The same things were measured in two ways. Each way mixes the same 13 hidden numbers, adds some noise and spreads widely along 7 directions of its own, which tell nothing about the thing.
(in the rows, 128 means zero)
Some things both ways: the first way, then the second way.
[145 130 183  75 102 158 122 113 108  90 129  88 127 143 153 117 153 119
 166 143 186 123 154 126 156 114 123 154 118  84 117]
[126 107 162 129 126 190  70  98 128  88 120 129 153 151 106  94  96 132
 164  92 138 207  86 164  95]

[131 132 151 126 125 148 126 123 119 134 153 126 120  90 137 135 106  94
 144 130 124 117  98 124 131  77 136 163 110 102 122]
[ 99 133 133 113 128 159  72 104 108  64 109 148 124 111  98  96 136 160
 163 122 147 173  61 157  96]

[ 80 157 119 113 136 131  70  93 120 121 148  96 130 174 136 138 135 116
 113 136 171 117 109 139 145 110 154 164 156 145 159]
[ 69 180  41  70 113 123 110 134 171 181 139 130 163 113 109 144 172 171
 161 158 116 131 138 172 127]

[134 120 146 150 133 116 192 129 147 154 133 126 149  61 146 123 137 130
 164 139 133 120  93 189 138  91 142 147 103 107 103]
[ 64 161 121  95 144 156 133  79 168 212 137  87 153 143 159  99 123 160
 132  75 110  87 142 107 109]

[135 151 154 119 113 176  61  70 119 151 138 136 104 192 132 100 109 119
 157 163 157  97 111  99 136  94 131 159 112 116 162]
[112 119 115 127 132 118 123  78 114  97 124 137 141  89 124 145 130 122
 122 127 139 136  92 127 119]

[129  96 115  92 137 110 191 154 121 118 136 127 138 112 144 133 170 155
 131  96 132 169 162 162 126 171 109 119 131 145 139]
[ 54 153  87 150 129 107 162 128 143 232 162 136 164 156 125 159 125 132
 175 126  55 100 148 161 111]

[121 127 111 132 131 141 112 107 140 162 155 197 143 138 105 152 122 138
 130 135  66 124  64 106 138  83 158 123 109 151 135]
[ 51 180 141 172 113 106 150 105 154 231 169 121 150 145 156 137  95 142
 179  76  35 115 191 165 109]

[ 92  97  98 123 140 123 142 130 151 101 147 118 115 153 157 124 151 182
 137  86 182 142 165 164 141 147 162 140 145 150 105]
[ 83 150 161 131 121 110 133  63 135 100  96 113 104 130 168  93  96  81
 148 101 108 119 123 105 136]

[106 149  90 147 124 119  94 138 124  90 107 144 132 157 112 135 110 147
  94 142  91 150 128 116 112 153 137  90 159 153 136]
[110 138 132  69 115 190 113 116 182 207 147  70 116 149 198 104  42 177
 160 105  89 177 182 125 108]

[149 126 167 115 115 162 105 176 138 132 126 128 124 124 106 103 118  68
 153 104 147 124 147  97 128 115 120 136 109  94 162]
[135 165  85  60  59 133  98 119 119 174 171  57  95  95 103 132 122 155
 163 188  92  72 122 212 145]

[123 109 144 133 111 139  95 159 101 143 119 148 117 139 121 113 147  51
 118 127 152 137  97 102 128  85 157 112 116 114 146]
[ 99 187 139  75  94 160  71  90 139  87 111 116 137  94  55  89 176 102
 167 132 142 126  75 211 122]

[117  98  79 123 134  87 138 131 116 114 138 150 127 115  90 183 113 165
 133 132  81 148 123 125 123 121 125 122 127 143 108]
[130 108 111 126 137 156 149 128 154 206 151 115 136 157 147 139  79 122
 165 146 106 143 119 116 114]

[100 125  81 142 152 121 113 128 182 117 133 115 106 135 176 119 143 161
  79  65 153 135 166 151 131 153 147 113 133 169 113]
[ 75 163  95  68 102 106 104 129 154 142 104 125 139 110 128 103 177 147
 129 141 199  68  79 147 108]

[134 119 159 121 132 150 166 175 147 129 138 128 169  57 183  94 174  84
 148 101 142 144 105 225 112  92 176 115 128  83  96]
[104  99  58 165 172 128  96 130 123 135 104 179 154 153 117 144 164 113
 165 140 163 118  96 130 100]

[127 182 112 166 116 110 124 104 188  99 122 137 100 149 169 110 119  97
 100  47 138 154 135 121 159 159 120  96  56 135 123]
[ 83 196 109  87 107 129  84 102 122 147  90  99 130 107 136 108 165 192
 131  77 129  80 125 144  98]

[132 132 151 105 141 140 125  97 135 107 149  95 105 121 192 111 137 167
 150 117 182  97 150 174 151  96 147 163 128 134  69]
[149 112  52  49 165 142 138 123 160 147  86 101  99 146 200 162 121 122
 119 148 166 113 150  63 117]

[125 146 140 119 105 184 101 158 102  92  76  89 144 170 117  71 147 152
 113 119 161 156 181 118 106 184 112  80 170 110 182]
[119 130  85  36 143 172 127  96 166 199 172  51 134 146 129 117 138 174
 164 162 157  76 119 155 117]

[129 141 168 143 117 172 153 139 148 130  95 149 143 101 163  61 129  84
 157 141 113 147 103 135  99 116 114 119 104 113 155]
[ 89 138 141 160 105  58 122  87 139 113  99 132 100 116 173 133 100  95
 149 103 111  94 142  90 156]

[141 138 105 126 151 108 185 151 155 135 172 115 162  76 108 167 142 168
  98  84  82 136 116 171 139 135 119 112 114 135 114]
[114 140  94 100  77 145  81 138 167 147 214 127 105 141 101 146 105 196
 177 144  91 127 119 208 131]

[172 161 150 148 103 138 151 133 114 129 115 157 119 121 116 125  97 113
 126 127  80 132 121  73 145 145  91 101  87 118 144]
[143 128 122  80 146 148 137  83 167 149 127  83 107 131 178 107 124 102
 121 115 167 106 149  67 139]

[167 130 143 132 122 110 141 101 135 159 169 179 110  86 168 162 126 103
 139 112 102  99  93 125 166  82 149 141  74 117  85]
[108 150 111  93  53  83  46 117 166 100 150 142  86  53 117 103 166 101
 133 155 159  72 130 191 171]

[118 106 121 122 122 115 134  88 127 118 151  95 107 104 169 156 139 184
 151  88 188 104 172 156 151 129 145 166 130 108  92]
[122 102 107  52 118 154 123 116 145 178 181  75  57 123 157  90 116 173
 148 161  83  88 117 142 128]

[116 119 160  89 120 164 131 103 141 123 116 129 118 207 148  98 161 134
 153 127 181 119 157  69 162 154 100 144 112 150 165]
[139 163 124  77  90 108 144  95 160 143 141  78  95 154 148 141  99  85
 120 126  99  83 153 106 169]

[ 93 129 134  93 108 160  77  73  94 115  74 115 123 190 149 107 148 148
 149 166 167 140 154  97 123 144 113 139 155 144 185]
[ 96 119 146 110 166 130 163  77 135  89  82 120 123 160 178 112 127 105
 109  57  99 178 129  64 106]

[112 105 159 145 123 164 154 146 140 135  94 115 149  93 136  92 137 107
 148 190 133 120 102 123  93  95 119 134 136  99 137]
[101 151 121 137 116  68 158 102  76  47 119 127 130 103 119 134 161 151
 142 118 116 194 113 112 132]

[110  84 104 114 110  92 150 109 105 115 114 174 129 127 159 159 172 165
 136 130 123 153 142 125 134 151 147 111 136 144 115]
[ 81 164 114  84  52 119  75 129 123 115 185 105  97  93 100  97 136 179
 159 134  78 135 139 227 136]

[136 145 158  95 106 137 125  86 111 110 146 111 135 150 156 115 157 165
 156 132 166 125 156 155 134 155 113 147 134 106 154]
[161  82  84  78 103 195  71 111 162 110 205 115  58 116 143 130  59 164
 139 160 108 153 120 137 151]

[159 100 142 106  97 126 147 148  74 127  92 144 132  94 129 145 149 113
 121 174 100 152 146  90 115 149 103 103 137  97 156]
[171  87 119  65 147 183 127 104 141  44 152 127  75 110 132  96 137 113
 119 142 143 223  98 111 124]

[181 150 122 143 152 115 120 135 146 181 170 136  89  94 104 162  78 112
  89 105  83  85 117  83 163 100  99 144  81 150 129]
[109 110 129 123 139 159 163 126 113 126 121 135 155 151 138 132 116 131
 116  85 111 208  99 118  73]

[143 127 140 152 124 152 130 171 139 141 111 115 146 127  97 101 136 109
 121 124 127 117 123 121 115 124 118  89 119  99 136]
[153  98 199 128 111 142 108  61 136  56 135 112  95 127 124  85  98  56
 126 100 145 137  86 107 154]

[125 108 142  82 125 152  82 143  91 134  90 146 147 128 120 114 146 117
 143 182 107 138 131 122  99 103 126 120 163 141 162]
[101 111  84 141 114  86 140 143 166 162 117 151 170 142 137 158 131  64
 151 148 152 146 134 135 135]

[141 143 128 115 110 135 110 107  88 140 132 172 127 153 120 153 108 136
 141 151  90 125 123  91 142 145 120 130 134 136 163]
[100 110  66 117 150 129 139 118 130 164 152 127 148 125 145 135 145 132
 128 142 143 138 145 112 117]

[105 115 154  92 104 122 120 102 112 110 100 127 144 137 141 138 174 139
 148 146 152 126 146  99 136 135 115 138 138 126 153]
[126 190  31  64 144 120 180 132 127 135 136  92 107 137 148 139 209 155
 118 116 107 151 187  86 131]

[135 139 100 119 125 109 114  95 134 107 123 110  84 168 111 142  97 153
 124 108 131 146 176  85 137 170  69 136  91 146 156]
[ 86 142 153 165  93  47 150  90  69  46  99 145 130  77 121 151 136 127
 131  93  74 180  97 142 124]

Other things, the second way, with their names:
j_253: [127 154  80 132 101 124 142 130  66  63 191 140 104 122  61 137 162 162
 131 145  93 169  85 134 140]
j_685: [ 59 146 122 159 151 137 180 129 149 218 205 122 151 148 143 107 128 184
 187  97  83 164 159 116 100]
j_679: [102 152 126 115 115 121 135 103 127 166 136 103  86 100 160 115 115 101
 151 126  82 103 163 127 134]
j_748: [115  91 137 162 156 127 182 116 140 157 114 136 179 161 133  97 131  47
 149 135 159 184  89  85 115]
j_776: [109 170 155 130  80 159 100  84 135  94  98  92 103 134 147 101  71 125
 185  82  66 196 127 166 126]
j_523: [147 138  75  65 141 135 135 131 142 122 147 111 106 146 115 136 166 132
 151 160 109 155 138 127 137]
j_830: [ 97 143  68  71 170 166 113 118 138 219 135 130 151 114  97 171 157 185
 150 160 130  48  79 160  69]
j_564: [117 173  24  67 126  93 214 115 157 208 152  69 117 126 164 168 179 126
 122 158 115  68 154  96 151]
j_904: [ 75 143  66 161 170 108 173 158 102 147 107 162 177 151 118 137 200 156
 153  99 131 184 116 102  77]
j_26: [ 93 162 150 117 147 186 142  81 137 103 116 131 104 127 149  90 117 111
 131  73 142 143  96  91  92]
j_325: [ 63 117 170 153 140 128 121  84 155 131 111 159 155 124 133  98 115  91
 161 104 142 137  79 138 101]
j_871: [105 111 203 116  74 147  78 101 133  37 136 126  62 134 148  53  76 114
 143  66  73 212 124 148 133]
j_558: [ 94  76 152 184 105 132 121 106 152 196 138 138 164 151 150 129  36  73
 141 106  99 139 119 114 131]
j_592: [114 141 161 120  93 136  97  67 175  99 131 123 105 102 125 131  64  72
 186 146 104 146 106 157 164]
j_937: [111 143  83 107 128 125 153 103  82 131 127 103 146 121 118 191 114 194
 137 128  79 150 104 148  91]
j_548: [161  83 102 123 115 107 132  97  72  15 121 111  81 103 153 126 131 116
 117 121 109 217 120 116 139]
j_135: [137 112 114 114 131 158 133  75 102  70 110 115 102  93 143 164 104 149
 123  90  84 186  93 135  97]
j_657: [ 61 165 147 141 144 140 150  75 141 152 105 134 158 113 137 112 120 118
 162 102 120 137  91 138  91]
j_241: [145  32 194 107  74 137 125 121 199 199 178  91  69 164 176  77   5  42
 140 163 115  83 100  98 175]
j_69: [123 113 152 106 170 130 136  84 141 121 101 118 117 135 150 129 128 101
 179 131 136 125 104 141  94]
j_186: [133  95 108  99  99 130 114 110 122  96 117 107 105 105 144 118 114  97
 123 127 109 170 121 131 140]
j_857: [ 88 156 107  82  62  98  68 103 148  76 135 114 100  89 121 105 147 120
 153 139 138 116 128 203 157]
j_233: [158  47  23 134 100  40 159 152 158 152 158 143 130 124 143 219 125  49
 155 223  85 167 157 163 185]
j_620: [ 85  83 161 177 101  75 151 138 154 173 182 142 153 159 116  82 127  62
 162 133 115 145 127 134 154]
j_631: [179  92  64 119  99 122 107 139  99  96 114 126 109 127 120 183  99 130
 140 169 128 155  89 134 135]
j_349: [114  85  98 131 163 143 130 150 165 215 131 150 148 154 146 125 106  88
 161 171 187  98 107  82 111]
j_388: [ 43 185 140 182 132  85 181  70  99 153 140 132 215  92 102 133 147 139
 166 119 144 146  94 153 103]
j_34: [146  86 135  98 152 227 115  99 182 189 123  86 146 182 156  93  49 125
 163 136 209 123  59  81 100]
j_435: [ 82 155 202  99 115  97 156  89 149  83 101 112  55 116 181  85 110  83
 156  86  59 155 152 104 135]
j_74: [105 107 142 176  64 108 130 124 133 101 182 136 148 149  99 114 103  81
 159 106  72 226 132 186 154]
j_62: [ 96 157 139  86 121 123 103  79 146  70  98 128 126 119 130 103 153 113
 105  82 165 119 104  99 131]
j_373: [ 66 144 150 135 146 113 109  90 172 156 121 151 174 108 121 103 151  99
 157 111 186  98 114 119 122]
j_628: [125 142  71  88 141 136 141 108 114 102 133 121  85 113 164 145 132 159
 110 119 118 146 143  82 117]
j_701: [ 80  97 120 128 103 109 113 118 111 122 163 127 170 114 104  85 119 109
 146 176 186 156  97 132 144]
j_52: [ 73 108 113 155 143 155 145 106 142 134 158 150 179 164 103 110 120 144
 145 107 132 185  70 114 111]
j_626: [110 118 111 106 129 131 163 124 149 189 113  99 141 144 176 137  85 130
 158 142 131 145 124 114 103]
j_560: [109 116 150 118 155 112 139  64 137 119  76 116 106 129 200 103 112  59
 107  87 123 116 151  66 126]
j_196: [115 173 123 119 139 114 159  94 112  75  66 128 140 121 139 128 153  82
 125  99 144 179 123  82 118]
j_79: [ 97 148 113 141 148 163 143 130  82 154 129 124 153 140 107 123 152 142
 149  81  87 174 133 145  69]
j_665: [104  99 152 154 140 167 102 116 140 120 117 161 130 164 152 113  69  86
 131  77 129 173 130  86 106]
j_677: [ 88 175 135  97 118 154 124  55 119 105 111  89 107 109 172 107  92 125
 111  81 115 131 149 104 119]
j_529: [104 174 117  83 130 120 127 106 176 156  92 125 148 108 155 134 157  68
 120 107 184 105 163 114 119]
j_327: [ 33 172 193 154  98 110 116 106 158 185 166 113 140 145 118  50 129 135
 196  87 102  89 128 160 127]
j_242: [124 151 162  98 105 191  85 113 175 171 181 109 138 121  92  77 113 128
 183 145 183 117  96 173 118]
j_337: [ 39  81 130 174  91 102  75 115 107 199 158 135 208 112 115 138  65 189
 179 131  81 154 117 224  93]
j_64: [130  89  77 131 100 100 119 134 174 183 133 143 152 131 129 175  95  74
 151 185 149  99  95 144 148]
j_984: [217 114  77  33 140 238 100 122 134  74 169  89  40 122 141 148  91 188
 141 152 148 186 117 106 115]
j_404: [ 81 156 143 136  83 143  88 111 140 158 145 133 191 114  73 115 118 125
 146 112 166 117  78 176 114]
j_384: [100 179 115 113 140 160 174 108 120 182 145  74 149 141 140 100 149 167
 148  78 105 153 149 103  97]
j_639: [ 24 133 131 136 152 117 182  83 151 210 137 115 151 144 174 100 120  99
 147  93  40 127 154 137 103]
j_27: [124  94  97 201 135  82 154 139 122 117 149 176 139 156 130 184 103 113
 172 125  69 207 141 105 138]
j_655: [104 148  83 134 126 122 127 112 173 121 158 152 125  95 134 132 136 119
 183 160 156 172 135 123 154]
j_690: [105 117  42 140 151  93 185 118 105 135 122 126 146 133 136 148 158 102
 142 164 122 159 124  81 141]
j_783: [ 89 119 167 135 168 145 185  55 129 138 183  90 116 112 163  65 121 135
 149 100 120 164 142  65 131]
j_765: [110 176 133 127  88 119 113  83  68  33 162 124  76  64 111 119 132 204
 130 104  88 164  96 141 124]
j_605: [134  99  68 127 124 107 102 171 169 184 144 147 185 181 104 165 132 108
 176 169 160 143 138 143 139]
j_597: [142 109  42  96 135  97 175 119 151 166 148 126  96 113 172 226  98 110
 144 182  53 143 168 128 143]
j_43: [121 177  83  86 133 133 146 104 168 147 154 112 121 142 121 164 142 141
 152 133 133  99 128 117 137]
j_35: [128  72 124 140 150 189 136  79 140 130 154 104 133 177 135 106  82 145
 160 115 114 169  56 124 108]
j_99: [ 42 153 165 128 113  98 112  78 166 134 119 135 120 101 149  67 145  84
 146  91 129  96 133 123 140]
j_482: [121 136 143  76 122 172 111 108 180 170 138 123 135 126 114 137 101 145
 140 126 135 114  76 132 108]
j_704: [114 170  63  97 120 120 143 142 147 135 167 112 116 126 106 118 179 190
 203 177 141 154 103 150 133]
j_997: [101 129 137 154  93 123 159 123 108 178 126  77 113 167 154 109  73  91
 193 113  25 168 156 160 124]
j_218: [124  97 100  79 127 119 149 116 145 123 133 116  66 124 183 124 119  94
 104 127  92 134 152  89 137]
j_350: [143 123 168 114 150 132 149  55 157  37 112 134  57 105 169 108 111  24
 130 104 117 173 140  60 164]
j_58: [ 88 131  77  73 140 144  97 124 182 159 100 144 144 126 156 101 146 112
 106 136 211  97 110  76 122]

Some of these things the first way, each followed by its name:
[130 117 151 142 101 158 162 127 106 104 118  89 141 129 132  99 146 200
 137 154 163 119 169 130 103 173 105 123 164  87 147] | j_783
[113  94 132 150 113 138 156 125 138 147 112 160 128 143 189 116 187 136
 104 132 164 108 130 101 149 144 159 101 138 133 113] | j_620
[ 98  92 102  97 113 101 116  79  81  79 140 127  94 198 134 140 153 197
 152 135 182 162 148 135 140 133 141 139 135 152 111] | j_592
[171  99 147 101 113 110 157 132  95 148 108 160 118 101 157 146 150 106
 151 163 134 137 124 132 170 108 149 129 107 120 109] | j_233
[122 119  93 131 133 101 159 131  92 106 162 133 100 179 122 173 101 192
 116 124 134 112 175  90 160 200 111 139 169 164 118] | j_701
[110 119 118 149 110 124  92 127 155 104  94 110 125 159 157 106 164 151
 125 117 198 120 167 160 132 145 170 102 148 108 108] | j_548
[144 155 145 152 100 160  96 106 116 124 105 170  94 144 117  95  80 131
 138 127  99 142 116  58 130 113 115 121  94 140 167] | j_34
[125 112 157  78 121 153  72  95  88 146 115 122 123 134 152 124 144 140
 166 164 153  97 157 118 115 110 118 169 161 125 162] | j_218
[139 141 121 105 122 111 114  94 126 108 147 129  94 198 120 134 130 154
 126 105 145 130 163  89 154 166  84 127  96 151 146] | j_404
[125 140  64 145 145 100 131 118 137 115 168 116  97 161 138 149 121 137
  86  58 127 157 133 158 134 156 126  98  97 146 100] | j_830
[139  76 123 103 124 110 138 149  86 137 121 151 124  87  83 188 107 132
 159 172  91 125 127  86 131  94 119 155 135 122 124] | j_748
[122 148 128 168 112 147 144 111 143 129 128 137 136 128 151 101 153 172
  77 111 115 127 122 108 115 158 117  88 130 133 153] | j_685
[107 113 125 172 121 120 107 118 156 146 122 149 135 110 109 135 133 139
 135 141 126  95  85 118 129  67 163 122 115 119 106] | j_384
[162 114 141 130 116 132 177 125 117 144 107 166 107 108 123 113 105 109
 165 159  92 160 109  97 129 116  91 129  70 127 146] | j_937
[146 155  85 144 133 119 109 131 122 135 136 159  97 176 117 128 108 121
  75 107  96 158 126 102 140 163 119  85 108 171 160] | j_597
[161 116 144  94  97 120  93  84  94 123  90 137 103 119 117 118 122 141
 187 162 129 159 147 132 108 102 101 139  90 102 156] | j_135
[144 113 164 131 128 155 143 137 161 144 147 128 112 103 181  64 169 141
 118  95 169 119 148 148 115 116 127 130 108 124 138] | j_26
[126 134 119 139 142 109 179 141 134 150 145 103 144  93 106 141 127 153
 119 122 124 131 124 153 134 144 107 146 133 135 164] | j_52
[108 138  81 149 139 137  80 142 164  91 116 114  97 176 138 101 118 169
  72  86 147 144 178 119 119 169 135  92 148 167 132] | j_626
[161 153 198 118 112 173 106 102 132 119 164  93 117 117 152  91 142 142
 137 126 163  76 127 127 131  80 115 144 104  83 105] | j_984
[146  95  93 144 144  91 184 181 141 100 181 118 137  87 100 172 144 181
  86  82  98 126 137 154 129 131 135  86 127 119  48] | j_242
[140 115 124 136 103  99 120 171 102 110  58 143 128 117 135 100 148  92
 130 139 130 173 163 140  99 170 113  74 135 115 155] | j_186
[ 99  93 101 128 142 123  92 180 126 117 132 125 159 111  98 130 143 132
 134 129 118 128 131 182  70 107 154 107 177 111 111] | j_679
[159 134 160 135 139 145 158 125 127 137 169  93  69  89 183 113 113 131
  94  76 160  91 157  90 157 120  93 158  95 140 108] | j_435
[ 98 101 136  98 108 127 143  95 117  84 126 101 132  94 139 153 154 191
 140 118 148 145 151 112 130 119 123 158 134 119 130] | j_704
[106 103 130 145 108 137 187 136 135 107 106 151 135 112 178 101 176 152
 113  93 137 160 142 115 119 167 126  91 122 132 129] | j_327
[141 160 124 153 128 163  84 126 148 153 154 149  88 151 118 101  85 101
  92  93 122 130 112  83 136 110 130 132  96 146 178] | j_657
[133 100 145 134 127 125 113 184 133 134 125 144 119  82 111 125 120  99
 147  90 145 116 138 124 139  80 163 137 124 120 114] | j_997
[147  84 131  96 120 157 140 132  97 103 125 124 109 103 154 131 139 169
 145 123 136 143 145 137 129  93 151 120 126 110  67] | j_69
[138 136 158 108 126 138 138 156 132 117 109  95 149  63 141 114 149 107
 119 119 114 140 149 137  97 133  87 123 129 106 154] | j_904
[136 174 134 135 134 151  97 145 121 139 142 150 133 164 125 101 118  95
  91 114  92 119 112 105 117 151 104  98 133 150 167] | j_665
[116 145 148 112 106 152  44  91 126 117  95 141 113 175 123 102 116  92
 166 144 144 129 124  95 123  96 123 135 107 120 159] | j_631
[114 136 105  78 138 100 141 137  92  72 132  89 155 152 102 188 141 162
 120 126 108 141 149 133 149 160 102 113 156 142  97] | j_605
